The rows are grouped in 4 different ways at once. Each group adds its own fixed numbers to the row, and there is some noise. The rows also spread widely along 13 directions, which tell nothing about the answers.
In the rows, zero is written as 128.
Some rows, each with its group in each grouping after it:
[174 119  82 117 154 112 139 147 135 138 180 119 148 103 167  95 147 107
 107 130 152 100 188 193 152 151 137 107 114 111 112 127 128 158  96 134
 110  91 134  96 134] | P (1) H Q21
[133 133 187 114 133 152 175 106 111  92 133 135  96 162 108 201 108 155
 126 105  93 144 113  83 101 110 154 108 160 106 132 108 107 120 143 165
  77 167 156 100 114] | N (4) A Q149
[ 96  60 171 105 126 140 139 185 162 153  45 135 132 140 124 110 148 185
  88 139 106 132 136 163 158 117 127 189 136 104 116  79  94 131 140 110
 161 177  82  75 147] | Q (4) B Q116
[123 150 137 132 104 123 126 152 150 128 201 139 151 147 150 125 145 115
 158 132 128 127 134 147 101 113 138 158 131 140 101  86 156 120 124 171
 136 129 129  85 140] | P (0) B Q149
[177 128 149 131 111  47 142 165 153 133 159 163 110 104 138 122 154 125
 121 168 132 158 107 133 130 115 128 169 127 139 106 115 152 119 154 137
 130 167 124 162 149] | N (2) K Q116
[ 96 101 116 133  99 146 195  79 127 102 105 129 111 141 126 142 125 160
 129 188 113 102  89  84 129 136 124 127 145 156 122 117 134 121 157 150
 100 136 129 126 102] | S (3) V Q21
[118 121  89 138 139 172  90 151 124 164  97  84 145 149 126 131  97 131
 117 107 147 100 160 168 133 131 149 113 142  98 140 138 100 105 111 129
 141 108 102 108 134] | S (5) Z Q149
[109  96 147  97 159 153 143  83 111 133 159 143 120  98  86  83 122 123
 140 139 105 152 147 156 125 177 187 149 117  91 147 169  95  75 119 112
 113  98 166 151 120] | Q (2) K Q149
[105  83 136 106 161 187 185  99 161  98 152 172 126 101  70 146 107 156
 135 158 111 110 136 176 164 158 181 145 122  96 132 134 124  68 170 146
 135 134 119 140 140] | N (3) V Q149
[ 91 114 148 145 107 149 111 145 135 155  44 117 124 147  96 174  97 167
 120 141 114 127  82  97 119  98 117 159 153 123 139 107 101  92 146 135
 145 177  77 124 117] | N (5) Z Q116
[145  87 146  79 154 117 150 144 109 145  97 110  95  63 116 138 134 144
  66 144 186 167 136 183 150 152 117 166 139 111 152 167 127 100 160 127
 129 148  98 159 162] | P (0) H Q149
[148 111 152  98 120  91 147 200 146 140 174 147 105 140 153  81 150 127
 124 126 109 154 141 179 170 102 130 143  85 119 114  95 126 153 118 158
 103 132 149 107 131] | P (1) A Q149
[162  89 179 150  96 100 137 169 161 146  75 129 143 139 144 129 118 166
 111 105  89  96 130 107 103 106 123 174 139 115 108  86 109 151  89 125
 109 144 141  76 128] | Q (5) Z Q149
[173 151 165 138  92 130  90 163 151  97 129  86 151 171 164 126 101 112
 122  98 162  82 166 133 102  95 113 142 105 130 106 122 174 150  63 146
 110 108 161 105 167] | Q (4) B Q149
[111 108 126 149 141 177 138 105 123 151  42 108 138 121  99 217  98 181
  92 122 121  98 128 106  85 144 138 137 229 103 145 118  72  98 145 122
 129 160  87  68 135] | Q (4) H Q21
[ 81 136  91 117 148 171  93 136  81 157  74  80 123 141 112 127 120 121
 106 124 161 140 145 151 159 130 134  99 145 114 165 149  85 104 146 111
 134 126  88 143 127] | Q (5) A Q21
[140 115 180 109 124 114 186 109 152  62 147 181 113 125  99 118 153 134
 140 157  99 140 113 105 157 134 165 146  97 135 121 123 169 113 162 125
 119 148 145 179 144] | Q (4) B Q149
[145 143 106 112 143 148 118 170 119 114 137  82 113 185 154 136 114 105
 105 118 170 122 162 171 168 105 126  67 113 120 136 121 130 148 122 160
 114 122 112 111 139] | S (1) A Q116
[129  94 110 122 111 102 114 166 124 154 127 100 130 128 157  39 127 140
 124 154 132 128 163 193 121 138 135 180 121 131 134 138 110 100  90 125
 127  84 170  97 153] | Q (1) H Q21
[141 145  94 102 196 148  99  64  53 173 165  75 140  86 132  80 151  71
 129  85 150 148 210 149  76 189 175  91 132  84 141 180  93 123  73  81
 114  64 156 128 111] | P (5) Z Q149
[139 152 114  96 193 139  98 118  56 134 109  79  99 105 107 145 137  89
  85 107 186 177 173 160 156 137 146  84 145  86 160 185 106 124 158 108
 111 149  97 186 152] | P (3) V Q21
[102 109  97 122 123 166 107 148 118 147  99  88 127 153 116 131  87 141
 116 134 144  98 134 160 143 126 129 124 132 114 148 149 106  98 119 139
 118 117 118 115 132] | N (1) B Q149
[147  95 118 102 145 145 145 150 119 142 145  95 112 127 136 100 101 134
 113 127 124 131 152 169 153 133 135 106 103  99 133 145  95 127  82 152
  89  85 172 107 102] | P (5) A Q116
[114 117 128 130 100 150 154 155 149 107 105 125 110 167 117 161  97 167
 123 160 109 111  88 116 163  99 119 106 120 139 131 105 128 118 144 162
 114 150 121 119 102] | N (4) A Q116
[ 93  95  75 109 112 124 161 137 118 152 113 120 111 118 132 107 149 156
 113 192 129 135 108 158 164 143 134 132 142 142 130 126 112 111 167 133
 131 142 103 119 114] | N (4) B Q21
[161 109 127 129 104  95 203 125 157  99 220 156 118 138 164 114 138 147
 152 179 116 134 134 152 102 145 160 156 152 145  97 102 144 102 139 194
 105 118 191  83 144] | S (2) K Q21
[153 142  98 148 129  90 109 180 129 150 115 143 134 148 131 103 156 122
 116 120 106 133 149 150 181 112 153  93 123 112 124 108 127 152 154  95
 139 155  94 146 131] | N (4) K Q149
[138  88 136  98 153 121 134 193 136 143 107 166 104 126  87 123 120 156
 100 126  85 150 114 174 220 118 168 113 111  78 144 133  80 124 168 117
 104 160 109 166 118] | P (2) B Q149
[125 168  47 138 153 148 132 131 107 151 167 126 132 133 114 177 128 108
 136 139 139 123 132 149 168 130 161  51 166 118 139 127  95 108 175 148
 118 134  84 140 103] | N (5) A Q21
[153 147  89 156 116  79 114 133  94 153  98 119 129 139 141 107 155 122
 118 128 101 119 130  97 120 123 144 100 151 127 122 130 130 150 133  77
 116 137 117 139 117] | N (4) B Q149
[106  95 137 124 152 115 138 122 157 179 153 171 150  59 111  90 176 128
 132 162 110 142 135 150 107 158 147 210 134 117 106  95 121 103 133  99
 180 149  94 110 139] | P (3) K Q116
[156 128 133 117 142 139 171  73 153  96 172 135 144  79 133 136 144  98
 121 148 165  83 150 121 132 154 123 122  92 139 109 132 186 146 116 127
 117 118 124 152 131] | N (3) K Q149
[141 112 177 140  99  92  93 221 147 133  65 137 124 162 117 116 114 166
 108 115  94 131 123 137 160  76 132 182 122 108 125 100 106 139 122 121
 119 170 127 132 151] | Q (4) B Q21
[142 142 128 138 119 113  93 149 131 107  86 129 132 139 108 136 134 114
 107 143 144 120 113 113 171 102 121 125  93 134 136 137 160 129 143 105
 135 151  85 198 131] | N (0) B Q116
[141  88 193  62 144 104 171 106  74 165 106  87  90  72 138 146 150 131
  67 111 147 167 129 112  92 140 111 158 143  96 125 152  82 159 112 130
  62 154 151 121 108] | Q (5) B Q149
[126 100 131  95 138 106 172 104  80 169 122 108  93  84 141 123 155 138
 101 142 125 164 125 116 103 150 134 140 154 118 135 139  91 127 132 123
  93 138 140 115 104] | N (5) A Q149

New rows. What belongs after each?
[159 125  60 148 144 122 115  97  76 145  70  90 125 115 111 119 115 122
  97 131 121  91 142 108 139 162 153  64 145 109 154 192 110 131 113  60
  94  98 130 171 105] | N (4) B Q149
[109 165 135 127 114 125 125 152 109 112 168 127 106 180 143 125 136 117
 163 133 134 175 134 142 114 100 154 129 147 143 130 106 141  73 170 172
 146 149 135 122 158] | N (5) A Q149
[160 109 112 101 142  70 158 163 142 162 169 163 122  48 137  90 174 115
 102 165 147 142 145 176 172 141 128 170  96 123 111 127 132 140 134 120
 124 135 114 169 131] | N (5) A Q21
[165 113 106 138 127 120 135 186 152 103 146 155 132 180 113 116 101 143
 128 125  72  83 132 149 216 103 169  80  94  96 129 118  95 159 117 144
  71 118 151 142 100] | S (1) B Q21
[144 129  80 145 105 114 176 108 137 111 149 126 124 139 145 136 135 130
 138 184 128  94  95 103 138 135 131  99 142 162 113 127 157 117 147 153
 112 112 123 139 110] | S (5) B Q116
[155  86 151 150 137 129 110 115 138 130  71 134 137 104  83 100  86 145
 120 127  79  74 122  86 112 147 136 175  95 103 143 174 111 116  53  69
  90  92 171 166 110] | P (1) B Q116
[103 153 159 100 125  99  89 136  86 175 167 106 128 114 151  61 177  74
 137 109 151 186 158 143 112 115 126 159  98 119 121 121 123 144 111 114
 130 127 128 146 122] | Q (5) K Q149
[ 99  51 170  71 144 154 164 105  89 159  67  82  89 109 127 113 112 173
  85 130 129 164 126 137  87 162 125 164 149  96 145 149  70 111 111 128
  97 130 157  80 122] | P (2) Z Q149
[128 176  51 149 111 132 106 114 128 119 157 110 139 120 124 138 121  89
 143 179 173  89 106 114 152 125 115  92 124 166 129 151 182 110 141 138
 127 108  95 178 127] | P (3) B Q21
[113 134 105 124 158 194  97 123 107 125 137  86 149 158 128  94 112 101
 135  93 155 113 195 172 145 145 155  85  97  95 140 148 125 114  98 125
 136  82 132 116 139] | P (5) K Q149
[109 123 158 118 123 148 149  69  71 140  56  79  93 124 127 171 124 147
  96 119 134 144 104  45  55 138 106 130 181 131 147 140 114 135 120 110
  94 151 133 103 111] | P (4) A Q149
[117  82 159 112 115 164 184 136 144  96 104 124  90 150 111 185  76 191
 116 165 128 136  94 143 129 118 136 157 166 125 144 127 111  57 170 199
 120 153 132 105 145] | S (5) H Q116
[112 141  95 133 121 154 120 118 127 128 132 102 143 141 144 100 140 109
 127 137 158 106 157 147 148 137 129 100 108 135 123 123 163 136 125 118
 147 116 102 123 130] | N (4) K Q149
[124 178 117 136  72 146  96 165 142 138 141  70 134 153 157 176  89 108
 123 132 195  94 110 131 114  85  76 115 138 155 122 119 160 135 105 183
 115 127 105 106 135] | Q (4) A Q149
[ 70 107 112  76 156 190 185 106 109 130 116  93  94 123 132 163 146 144
 102 168 193 175 130 171 137 155 128 117 173 135 142 117 123  74 196 173
 164 160  67  94 153] | P (5) A Q116
[126 110 169 100 133 124 144 148 129 102  91 135 112 133 122 139 144 140
  98 131 150 141 137 143 157 114 132 160 115 121 126 118 148 116 168 133
 138 175  95 153 170] | N (5) B Q149
[148 120 141 144 108  94 134 141 162 104 146 161 153 137 145  56 162 124
 145 137  94 101 156 133 127 130 157 172  85 134  96  94 177 138 101  94
 147 120 147 126 151] | N (4) B Q149
[175 102 131  97 146 134 186 153 143 127 193 121 111 113 144 168 107 140
 103 130 151 124 151 191 163 130 142 101 130  98 114 130 112 133 136 200
  75 132 150 102 122] | N (5) K Q149
[ 88 148 122 116 123 148 104 115 115 134 104 116 131 110 110 126 144 107
 118 151 169 137 115 121 145 131 111 145 110 144 146 141 141 118 140 111
 141 137  80 176 125] | Q (0) A Q21
[159 148 159 110 144 152 113 117 128 109 163 115 123 112 115 170  96 103
 117 100 166 111 143 130 100 129 133 139 121 106 131 150 137 125 101 143
  99 120 136 142 145] | S (2) A Q149
[138 102 100 158 112 103 125 165 156 158 117 158 144 106 101 120 104 161
 137 162  85  90 103 134 139 127 152 177 144 118 127 129  99  91 125 120
 121 131 129 142 122] | N (5) B Q21
[118 118 108 120 148 137  79 169 119 166  73  90 140 122 138  69 146 112
  94 115 146 127 171 166 157 132 125 127  92 107 134 129 123 152  89  68
 158 116  92 128 132] | P (4) A Q116
[ 81 115 149 142  92 157 131 131 150 123  92 125 148 159 154 102 140 144
 141 131 119 105 128 107 103 116 107 175 119 152 107  74 158 123 112 127
 166 132 106  77 143] | P (5) A Q149
[134 137 142 114 157 118 143 106 107 120 167 137 121 138 132 114 173 110
 134 135 122 165 160 127 119 131 159 118 129 115 115 108 131 125 148 130
 132 151 132 126 132] | N (3) K Q116
[138 169 122 116 176 139 115  91 118  76 144 151 139 135 104 127 172  72
 130 123 144 133 155 115 158 141 161  74  95 119 122 135 170 138 156  89
 144 136  85 193 143] | P (2) B Q116
[ 88 149  93 109 138 168 150  76  67 112 123  79  95 155 127 181 122 126
 117 147 169 155 121 116 114 142 128  69 183 141 160 151 112  94 175 159
 106 133 106 117 126] | P (1) H Q21
[ 87 118 142 117 143 152  95 146 126 154 126 137 136 129  90 114 123 128
 139 127  99 138 123 141 143 117 152 157 105  95 133 124  88 102 125 117
 133 141 111 144 111] | N (5) B Q116
[126 139 129 109 140 123 123 127 106 151 175 131 124 115 112 125 138 109
 136 126 125 157 134 151 120 136 162 130 148 105 134 143  98 103 137 140
 107 125 138 137 120] | Q (0) B Q149
[174 170 154 142 142 134 121 121 139 109 174 130 133 117 105 200 104 114
 130 110 152 119 145 123 100 124 156 129 166 106 131 139 128 109 125 154
  99 145 143 139 151] | Q (4) K Q21
[129 171 115 167 106 177  42 169 161 100 105 103 154 186  95 154  57 109
 142 120 151  53 114 127 177  73 121 106  77 127 137 143 161 116 105 140
 132 114  99 183 134] | S (3) B Q116
[ 97 122  75 133 112 156 178 104 150 120 159 135 133 118 123 145 127 134
 144 195 142 110 103 148 150 145 132 114 141 152 118 122 150  79 175 162
 146 122  92 134 112] | N (5) V Q116
[101 138  88 133 134 155 138  85 101 104 154 126 112 168 111  90 119 121
 167 170 101 140 118 117 118 151 178  93 132 141 149 151 123  67 136 127
 124  89 159 143 111] | S (2) A Q116
[137 106 158 109 125 137 165 107 106 141  96  92 110 112 138 167 121 153
  84 115 128 118 120 101  88 132 111 133 161 111 129 123  99 162 114 133
  82 143 131  84 102] | S (4) H Q149
[125 118 114 159 133 147  88 135 135 144 106 136 142 129  93  93  95 136
 144 122  90  93 134 125 130 132 159 147 111 110 144 144 121  95  88  91
 135  97 145 143 126] | P (3) A Q149
[143 127  74 122 123 146 171  94 109 123 149  87 116 122 145 128 109 120
 130 159 163 108 139 147 129 164 143  87 151 146 141 168 140  86 125 151
 104  75 150 126 125] | Q (5) A Q149
[119  89 159 104 138  93 197  92 130 159 161 168 116  56 122 115 180 148
 120 162 102 166 124 124  87 169 154 197 161 117 112 113 115 108 151 113
 131 163 134 111 127] | N (4) K Q149
[111 132 156 113 148 166 113 102  82 111 122  82 106 163 120 156 101 128
 119 111 162 155 161 129  89 129 145 133 155 106 150 148 103  88 123 156
 106 141 154 112 160] | N (1) K Q21
[110 154 110 127 128 133 104  95  81 156 157  79 140 129 164  78 158  91
 135 125 149 147 169 125  72 148 128 128 131 131 121 132 130 140  86 113
 125 100 152  92 126] | P (4) K Q21
[ 75 173  83 124 125 132  30 142  64 198 130  87 122 132 104  90 123  78
 138 131 156 169 115 146 145 113 126 106 108 117 164 171  98 102 133  98
 131 120  87 194 103] | N (2) K Q149
[ 89 119 113 109 103 220 150 127 154  79 135  91 136 188 136 147  88 138
 122 150 160  81 119 145 208 113  97  60  68 135 134 118 146 156 118 197
  89 106 118 113  82] | P (0) K Q21
[149 137 110 120 112 101 141 154 126 158 143 111 112  91 138 147 123 123
 109 160 163 129 106 140 142 121 105 135 142 140 130 142 121 124 132 157
  98 129 122 149 117] | Q (5) A Q21
[125 101 159 109 151 139  98 145 141 158 144 133 142  87 100  79 124 117
 123 115 128 126 165 182 148 136 156 181  90  89 131 142 113 112  96 106
 135 120 136 147 145] | Q (3) K Q149
[108 153 136 102 118 127 120 125  87 131 144  83 118 171 159 108 157 100
 127 128 140 163 140 122 111 109 128 100 128 131 116 115 131 150 122 140
 115 128 136 103 117] | Q (4) B Q116
[182 140 103 145 137 124 129 140 146 114 126 132 130 105 110 161 100 126
 107 137 141  88 133 129 151 135 147 115 131 116 139 152 133 127 115 119
 104 125 127 169 134] | S (4) A Q21
[112 107 135 107 126 157 145 163 172 139 134 145 134 129 111 152 118 145
 118 136 127 117 121 170 172 118 143 121 127 106 121 100 109 124 149 158
 127 149  82 109 122] | Q (2) Z Q149
[148 148 165 134 130 158 127 132 175  94 175 157 146 122  93 150  95 117
 149 118 120  90 139 135 127 123 156 149 101 114 123 126 154 106  97 140
 119 113 146 146 143] | Q (4) A Q149
[150 121 150 131 121  90 148 145 154  87 160 181 125 137 109  77 159 134
 152 161  87 151 127 150 167 121 170 145  92 139 128 117 151  98 155 125
 139 124 142 173 131] | Q (0) H Q116
[146 123 156 119 142 117 138 144 153 136 152 145 126 100 118 148 141 130
 117 140 144 143 141 156 126 127 139 162 132 110 114 113 133 114 138 135
 145 165 110 131 152] | N (4) K Q116
[179 160 105 143 132  82 141 126 137 122 139 144 133 103 128 129 159  99
 121 146 125 115 127  98 148 128 133  95 120 142 117 125 156 159 126  93
 115 129 110 173 108] | Q (4) A Q116
[170 126 174  93 129  59 145 185 147 114 186 175 106  99 128 103 173 116
 119 146 136 181 128 171 161 107 144 182  94 125 113 113 165 122 165 151
 129 164 126 170 170] | P (0) B Q149
[127 133 142 114 142 155 116  77 108 106 122 112 134 110 105 117 121 104
 125 115 138 107 142 112 109 149 136 122 105 118 142 162 132 123 102 101
 106  94 135 158 119] | Q (2) H Q149
[157 135  34 171 105  56 148 106  82 194 156 102 121 118 165  80 146 126
 151 183 103 144 120 111  72 157 150 111 199 158 122 148 111  85 125 120
 114  89 170 109  98] | N (5) K Q116
[124 153 106 138 149 132 114 101  95 148 132 119 135 121 100 142 140 111
 124 128 122 142 142 114 135 142 164  90 156 107 144 143  97 128 140  97
 114 135 112 151 110] | Q (4) K Q21
[176 143 140 128 141 117 115 137 125 121 144 129 135 119 121 168 111 118
 111  95 124 104 141 126 120 117 137 109 127  99 127 130 116 148 116 129
  89 134 123 136 124] | N (2) H Q149
[132 115 103 110 146 107 161 141 109 129 129 128 114 138 149 100 173 126
 106 148 131 160 163 174 158 143 156 100 163 116 121 113 106 129 179 125
 127 146 111 112 143] | Q (2) V Q21
[132 144 109 123 136 135 174 129 127 125 146 139 111 134 114 196 131 145
 116 146 119 137 116 121 148 128 152  85 190 121 130 107 100 120 179 158
 104 164 103 113 114] | Q (4) A Q21
[123 138 143 142 101 135 123 116 171 109 154 146 157 108 133 133 127 120
 145 144 148  91 125 126  79 129 110 188 120 151 109 106 183 101 114 135
 157 119 105 115 162] | P (2) H Q149
[ 83 131 118  82 145 169 119 110  82 152 180  90 114 119 125 109 128 110
 132 142 159 166 143 171 123 142 139 127 114 111 145 150  92 106 113 161
 106 107 147 114 102] | N (0) A Q21
[104 155 124 131 115 158 102 104 129 121 154 125 132 121  91 132  96 107
 162 146 152 119 109 125 119 128 142 148 105 137 142 160 152  65 132 143
 141 111 123 183 130] | N (5) Z Q149
[168 167 180 176 142 152  43 180 139  94  59 106 156 208 103 178  89 117
 110  55 127 107 165 111 143  71 142 100 123  92 145 113 124 137 111 113
 129 164  96 150 158] | Q (0) K Q116
[150 115 122 151 119  91 129 133 147 166 140 155 147  80 121  93 141 122
 134 139 100 102 121 117 126 142 139 165 106 121 116 131 127 137 100  94
 120 114 130 159 106] | S (5) K Q149
[147  74 152 117 151  94 152 102 151 166 136 164 137  50  97  77 149 135
 125 157  89 118 135 126  97 172 153 207 102 105 119 137 104 114  77  80
 119 113 155 141 108] | N (1) Z Q116
[128 106 182  93 140 133 157 114 125 129 163 142 111 100 101 113 127 131
 132 131 112 162 131 141 126 142 161 158 114  96 134 143 108 114 123 137
  97 132 166 144 118] | Q (4) K Q149
[121 122  82 107 163 123  96 138  67 156  94 101 108 133 108  74 142 110
 112 134 128 164 149 164 182 139 166  91 109 100 158 172  94 101 147  86
 131 117 114 187 121] | N (5) B Q116
[139 110 130 121 113 176 127 145 162 151 129  86 126 111 113 168  56 147
 115 143 154  88 104 146 121 125 102 136 118 105 130 145 116 114  70 169
  95 101 142 103 100] | P (4) Z Q116
[100  87 140  89 125 129 210  65 106 140 144 116 110 100 160 123 186 148
 116 171 146 167 134 132  65 172 133 159 173 147 109 102 130 109 156 156
 135 148 129  59 127] | N (0) Z Q149
[104 116 122 126 119 120 109 195 148 167  94 141 124 137 111 107 132 144
 118 149 111 146 114 165 178 102 137 142 125 120 136 102 107 116 147 116
 158 156  85 133 126] | Q (4) A Q116
[122 175 146 115 140 151 129  67 106 105 174 129 128 106  98 178 130  97
 146 121 147 135 122  99  89 135 145 112 143 127 140 150 143 103 143 131
 112 126 120 157 121] | Q (4) H Q149
[149  84 223 118 147 156 120 155 153 106  98 137 126 141  98 130  88 154
 107  78  94 108 157 137 144 107 157 174  86  68 128 119 103 142  87 131
  98 148 163 125 143] | S (3) K Q149
[109 125 197 120 123 118 111 153 168 146 127 179 139  80  80 153 137 133
 119 133 109 129  95 107 143 104 118 206  88 109 119  96 120 146 131 114
 122 191  88 170 115] | N (4) K Q21
[ 59 131 101 101 123 163 128 101  96 123 162 100 121 144 132  50 147 108
 155 166 148 162 156 172 137 148 148 139  94 136 136 141 139  94 133 131
 147 101 143 133 129] | N (4) V Q21
[ 94 113 144  94 158 168 118 113 106 166 139 127 128 103  89 133 123 119
 118 115 122 149 134 148 136 147 157 122 128  81 148 149  70 115 131 116
 106 134 111 133  99] | Q (2) K Q149
[122 160 109 157  80 121  94 140 127 135 146 104 131 149 128 113  96 115
 164 146 142 113 103 119 117 103 118 141 114 155 135 147 157  85 115 152
 123 108 141 163 131] | N (5) K Q149
[106 151 107 138 147 169 107 100  74 112 101  96 113 167 101 146 106 125
 134 123 123 129 140 102 129 124 159  81 145 115 158 146 105  99 137 124
 111 130 136 146 119] | N (3) A Q21
